The same things were measured in two ways. Each way mixes the same 11 hidden numbers, adds some noise and spreads widely along 7 directions of its own, which tell nothing about the thing.
(in the rows, 128 means zero)
Some things both ways: the first way, then the second way.
[108 189  73 121 102 125 125 159  68 132 137 146 189 188 146 119 101  73
 110  94 151 136]
[110 105 167 117  85 130 114  89 142 102 104 149 126 144 147 140 149 134
 116 147 138]

[ 68 177  51 101 144  89 169 102 138  84  83  84 149 142 192 147 105 119
 138 160 169  83]
[164 175 144 168 112  66  79 162 126 176 131 112 139 151  87 116 127 154
 160 161 120]

[145 150 126 143 164 162 142 141 107 167 115 117 124 103  95  81 178 102
 161 114 142 131]
[149  90 104 153 130 132 130  86  75 152 138 150 128 141 161 115 106 159
  94 127 151]

[144 129 168 120 119 144 120 157 144 152 128 123 125 119 169 182 154 137
 139 181 103 169]
[138  91 163 169 107 111 161  68 127 182  71 109 124 127 106 107 158 111
 161 134  91]

[121 127  86 151 114  89 137  67 120  93 111 122  72 117  66 120 107 154
 153  57 179 109]
[156 132 121 187 123 135 124 113  86 190 105  94 114 133 124  79 135 153
 135 154 144]

[130 133 120 103 128 123 103 126 114 163 130 141 122 137 133 136 156  97
 110 154 135 152]
[ 82 133 138 143 130 114  99 122 149 151 170  92 123 155 107 121 105 101
 115 110 126]

[144  77 127  89 175 177 144 120 120 138 123  99 178 124 107 100 126 128
 143 135 134  81]
[142  78 120 150 111 132 112 147  89 168  80 124 175  91 117 160 152 160
 209 120 111]

[104 125 106 146 158 118 133 102  75 124 125 144 106 122  85  54 147 131
 129  80 147 102]
[ 90  96 157  88  85 135 105  68 142 131 135 165 129 141 159 153 146 141
 111 109 119]

[165 105 115  99 100 158 112 172 147 133 148 129 200 157 166 163  93 104
  57 166 119 161]
[102 140 117 127 101 129 104 108 107 111 119 167 120 104 139 102 121 106
 116 108 142]

[137 133 127 129 174 107 146  86 110 125  95 147  81 139  89 136 134 152
 146 102 116 124]
[126 143 101 144 110  75  98 101  77 149 143 191 129 179 109  96  91 136
  96 119 136]

[144  73 159 121 167 154 108 115 175 113 132  90 122 112 133 135 109 154
 113 151 120 102]
[152 159 156 105 110 145  86 140 149 167 113 151 102  69 141 118 172 164
 163 152  99]

[132 129  95 145 137 123 140 107 111 131 125 115 114 103  90 118 128 124
 141  77 151 141]
[120 123 114 117 135 151 164 151  91 122 117 106 144  91 141 137 111 119
 159 108 137]

[100 191 108 165 111 119 126 167  81 108 126 143 136 132 156  91 141  87
  98 108 155 111]
[143 151 145 166 141 178 127 135 157 110  96 104 163  91 151 152 135 165
 164 135 136]

[142 113 166 135 124 151 133 167 105 186 157 185 109  89  65 124 112 136
 151  91 107 163]
[124 101 107 122 111 133 198  88 125  98 115 125 102 152 131 109 122 108
 103 137 121]

[131 108 149 145 117 149  96 162 111 101 146 128 127 133 118 101 117  99
 114  99 135 123]
[ 90 154 136 163 101 113  63 108  68 181 116 171 140 139  95 123 119 143
 122 122 130]

[127 156 104 114 110 115 119  87  76 130 128 145 140 175 121 107 136 119
 103  90 125 124]
[ 96 113 147  79 139 119 129 156 157  82 164 100 138 146 118 135 108 100
 119 119 123]

[109 164 102  96 149 121 131 119  86 156 114 150 156 167 162 141 153 110
 117 161 135 118]
[181 136 150 144 130 143  82 111 165 128 143 142 151  91 152 147 139 164
 136 140 143]

[141 158 124 102  64 123 157  95 110 124 119 147 156 135 154 138 108 148
 125  68 108 147]
[153  60 110 122  90 145 165  61 105 133  80 195 145  98 163 131 168 127
 146 110 130]

[139 189 121 132 117  72 111 152 143 136  76 158  85 137 142 140 157  81
 160 149 161 175]
[126 190  99 161 124 151  56 159  82 136 136 128 159 129 105 120  98 164
 125 126 161]

[162 148  77  89 145 156 140 114 139 146 121  96 191 172 113 155  91  88
 107 129 137 123]
[114  67 146 100  85 110 158 122 177 100 109 119  69 139 174 105 153 128
 151 163 119]

[148  95 128 113 160 139 132 133 131 160 138 145 140 116  61 136  80 121
 160  86 122 151]
[153 113 116 129 132 150 147  95 152  90 131 199  84 124 202  98 120 159
  84 163 160]

[107 170 112 126 126 143 160 190 100 183 138 137 176  81 138  68 118  92
 135 116 124 145]
[130 139 165 129 113 121 121 121 198 111 134 118 104 148 170 122 150 161
 131 153 133]

[190 143 154  96 123 147 138 146 161 164 101 123 133 130 145 190 146 118
 126 179  97 175]
[157 149  83 159 131  92 122 174  53 138 111 127 144 113  94  79 102 118
 157 120 142]

[126  93 153 152 164 138 118 119 144 108 137 120 125 135 115 125 130 160
 148 150 112 134]
[ 94 126 153  62 144 154 141 130 123  94 144 155 160 124 128 171 107 129
 107 107 118]

[160 140 184 148  70 146 176 141 104 130 127 193 173 111 124  39 125 185
 144  68  72 149]
[145  76 149  35  44 142 107  65 137  79 105 196 141 105 167 161 173 152
 125 113 131]

[129 165 119 129 145 120 123 123 127 131 115 126 119 137 138 122 125 102
 107 120 121 139]
[ 73 103 145 151 129 143 151 104 215 127 110 103 109 166 143 125 137 140
 152 126  95]

[122 110 159 119 171 138 100 107 131 119 122 141  83 162 126 140 162 139
 110 185 116 102]
[102 136 120 155 106  83  86  95  90 191 141 106 136 170  38 119 114 119
 120 113  84]

[119 121 111 141 136 144 132 139 138 121 135 100 118 122 127 147 136 138
 113 181 143 118]
[ 95 130 143 123 119 133 156 119 112 142 116 134 151 146 135 131 138 119
 132 107 118]

[120 206 123 206  94 137 132 159  99  75 119 132  88 145 130 101 173 107
 103 122 149 119]
[116 142 113 207 182 154 172 118 141 113 126  95 164 181 138 115  77 150
 115 122 154]

Other things, the second way, with their names:
(415): [107 125 159 110 109 131 137 134 194 108 134 120 149 155 165 153 136 123
 163 126 138]
(568): [199 160 123 137 129 112  97 114  65 144 153 182 116  96 136  95 131 151
  65 158 160]
(538): [141 108  83 158 171 192 136 115 132 124 154 157 143 127 187 131 108 176
 106 116 156]
(166): [170 126 135 149  84 145 122  76 128 133  94 123 116  98 166 106 159 159
 138 139 134]
(189): [ 62 133  90 151 170 151 122 133  92 142 159 167 193 176 120 153  87 151
 101  60 135]
(57): [183 170 117 110  76 118  67 125  60 158 142 123 134  74 104 124 135 136
 133 136 150]
(243): [ 94 196 155 117  84  65  99 176 165 156 137  77 101 146 102 124 159 150
 178 123  85]
(50): [151 118 121 107 129 127 145 129 141  90 130 129 144 134 123 121 121 137
 129 125 128]
(198): [126 113 167  74  81  86  86  90 140 147 177 163  93 130 144 140 143 116
  90 138 125]
(16): [157 110 152  91 138 128  96 125 161 106 162 123 116  88 115 137 121 127
 108 153 116]
(514): [ 98 134 142 135 129 157 140 116 186  66 133 138 149 170 195 150 108 168
 119 122 155]
(176): [ 72 114 135 104 126 109 147 106 134 147 173 140 158 171 102 161 121  93
 107  91 118]
(121): [140 157 109 139 152 145 145 176 123 142 157  89 138 136 108 135 115 140
 136 152 126]
(495): [153 137  89 114  99 109  90  93  56 167 142 173 110 134  83 105 119 156
  89 135 107]
(365): [137 148 131 161  78 112  75  47  83 197 141 176 118 156 146 114 141 165
  78 126 150]
(607): [110  97 122 164 130 154 159 130 176  75  82 117 140 129 158 133 114 133
 181 132 135]
(53): [100 125 109  71  84 107 160 112 159  76 127 101  85 126  69 130 119  97
 130 129  78]
(226): [ 95 165 106 192 182 150  97 168  99 152 118 114 186 141  93 116  70 153
 161 102 132]
(291): [177 105 107 162 171 139 124 135 105 117 156 143 150 127 159 131  94 176
 102 154 163]
(398): [116 168 148 155 149 167 108 132 158 141 120 158 137 116 181 121 125 164
 137 131 151]
(310): [ 96 146 125 111 119  97 136 156 148 114 149 137 106 154 114 126 109 108
 131 143 111]
(569): [149 129 126 185  65  96 102  62  88 226 113 100 114 140 112 105 158 131
 147 130 124]
(34): [138 129 139 169 164 188 131  93 146 156 116 121 144  97 163 130 122 173
 134 119 141]
(301): [153 174 134 150  99  70  83 137 130 187 173 101 108 156  89 118 127 128
 127 166 121]
(88): [130  87 101 127 153 157 173 119 142  98 151 175 166 179 200 129 110 137
 108 116 161]
(170): [120 133 153 108 125 109  94 148 174 101 161 102 102 118 123 123 109 114
 127 149 137]
(201): [173 149 129 114  81 106 106 137  31 163 114 113 156  78 104 109 143 103
 152 114 136]
(132): [151 142 133  99 112  95 101 169 123  94 147 118 100 112 111  87 112 100
 121 160 135]
(224): [112 170 134 128 123 130  93 150 110 140 114 182 118 127 131 113 132 171
 121 147 129]
(294): [117 119 129 172 161 188 122 111 151 152 106 139 188 122 131 165 130 165
 159 105 128]
(349): [141 104 151 124 146 166 133 107 235  49 135 113  84 110 210 109 119 149
 116 156 143]
(24): [ 73  96 115 156 144 111 170 122  90 142 133 130 153 207 107 134 102 124
 105 116 126]
(505): [120 133 114 110 134 144 142 143 140  99 149  95 123 155 129 113 102 133
 115 130 132]
(339): [130 158 120  98 136 184 124 128 143  99 118 173 142 106 115 155 139 185
 113 132  96]
(493): [136 124 102 193 165 165 124 147 124 110 107 101 181 126 157 137  90 182
 160 113 159]
(12): [158 121 138 141 107 156 131 112 149 163 114 139 151  92 165 174 177 186
 164 135 121]
(481): [111 109 164 143 139 139  93 107 155 147 146 118 148 158 146 138 124 147
 112 130 133]
(496): [190  96  94 149 154 146 136  92  59 147 129 195 119 113 144  85 116 163
  71 160 159]
(283): [135 116 159 112 118 135 142 143 207 106 116 104 108 108 156 136 147 136
 178 157 122]
(107): [128  95 130 101 174 208 173 135 167  51 113 139 153  75 182 155 122 148
 132 116 127]
(476): [155 189  84 150 139 141  98 153 113 115 155 121 133  95 130 122  91 152
 129 121 152]
(30): [188 131 133 129 114 128 121 121  82 141 118 134 163  99 120 133 135 138
 135 143 146]
(161): [111 183 114  94 155 187  89 139 106 113 150 252 209 130 178 147 114 172
 102  74 163]
(402): [106 150 111 144 105 101  90 117  54 157 131 140 135 125  82 104 112 112
 114 104 138]
(147): [ 72 158  81 144 154 181 175 204 125 116  95  70 192 140 101 147 118 155
 207  82 114]
(277): [153 156 121 167 177 176 146 133 121 142 131 123 148 126 159 104 100 145
 124 139 163]
(258): [115 156 125 140  96  60  81 126  84 187 157 116 126 169  83 112 102 122
 127 125 117]
(249): [ 99  93 124 154 118 100 154 111 196  99 134  95 109 200 130 141 110 143
 137 149 111]
(427): [148 153 116 112 137 100  96 161  48 150 148 127 137 111  26 127 115 148
  95 143  96]
(530): [172 123 155 104 108 118 132 141 105 126  85 132 149  71  82 127 154 111
 167 148  98]
(146): [193 181 171 135 105 130  70 106 173 140 139 147 104  85 168 121 141 162
 129 178 166]

Some of these things the first way, each followed by its name:
[132 124 130 120 123 155 110 159 119 141 139 131 106 138 113 127 159  91
 112 160 130 156] | (402)
[ 90  93 134 105 101 150 137 133 111 145 162 136 144  96 137 109 124 152
 135 131 130 124] | (176)
[148 108 102 155 145 140 173 125 159  79 112 111 183 123 113  87 101 153
 107 144 127 107] | (493)
[155 104 110 163 179 102 108  64 107  79 107 148  75 177  30 112 136 139
  91 116 143  84] | (349)
[178 168 138 118 157 112 122 161 102 182  91 175 118 143 102 166 150  76
 151 122 116 188] | (607)
[161  97 125 142 123 126 151  69 165  92 141 144 125 148  64 160  41 207
  75 104  95 104] | (147)
[121 140 133 129 148 129 115 165 135 134 127 109 126 111 129 109 103  85
 140 112 130 140] | (224)
[152 134 129 132 158 114 122 127 132 124 102 125 128 137 149 124 133 124
 117 118 115 159] | (226)
[128 130  95 132 122 134 165 150 140 130 134 137 191 113 140 114  86 148
  90 144 131 122] | (166)
[135 139  92 124 137 159 154 127  62 152 134 150 157 160 103 128 128 147
 103 107 142 101] | (415)
[ 76 154  69  75 193 127 136 131  65 197 115 140 118 146 140 116 167  86
 161 130 157 149] | (294)
[116 130  87 134 164 103 148  97 144 120  95 124  87 123  94 106 145 143
 148 152 164 119] | (505)
[ 96  84  98  91 166 146 128 125 131 162 147 120 134 110  93 146  92 132
 157 139 175  90] | (121)
[104 117  67 104 195 156 145 103  98 127 122  95 172 158  93  95 128  99
 148 131 170  70] | (291)
[143 130 164 178 116 177 126 175  96 122 140 153  99 127  94 114 166 137
 147 113 137 132] | (146)
[189 180 190 154 107 146 102 151 147 172 130 151 134 137 158 171 158 117
 126 132  78 212] | (34)
[158 172 191 178 129 150 121 150 116 103 113 164  91 142  83 107 160 106
 135 120 108 109] | (249)
[ 87 200 122 110 190  86  97 109  91 159 112 166  93 174 145 133 118  86
 126 104 119 127] | (339)
[109 132 123 105 116 108 116 113 125 145 138 135 122 130 113 169 106 116
 146 136 132 135] | (568)
[121 122 118 123 119 168 130 103  96 113 141 108 134 139  99  80 116 124
 148  42 144 103] | (496)
[129 129 180 119 165  86 117 101 144 158  98 166  68  90 104 113 135 139
 189 102 110 145] | (495)
[106 108 110 153 102 112 151 120 173  72 106 105  95  79 138 128 139 163
 137 174 184  90] | (569)
[ 96 122 109 135  96 126 169 129  95 114 132 135 161  95 136  78 110 166
 159  77 150 109] | (30)
[167  87 168 123 116 147 108 148 148 133 141 142 160 127 111 125 118 121
 131 134 106 156] | (170)
[113 162  59 112 125  72 137  80 101 133  88 120  96 140 145 175 162 136
 122 157 184 114] | (201)
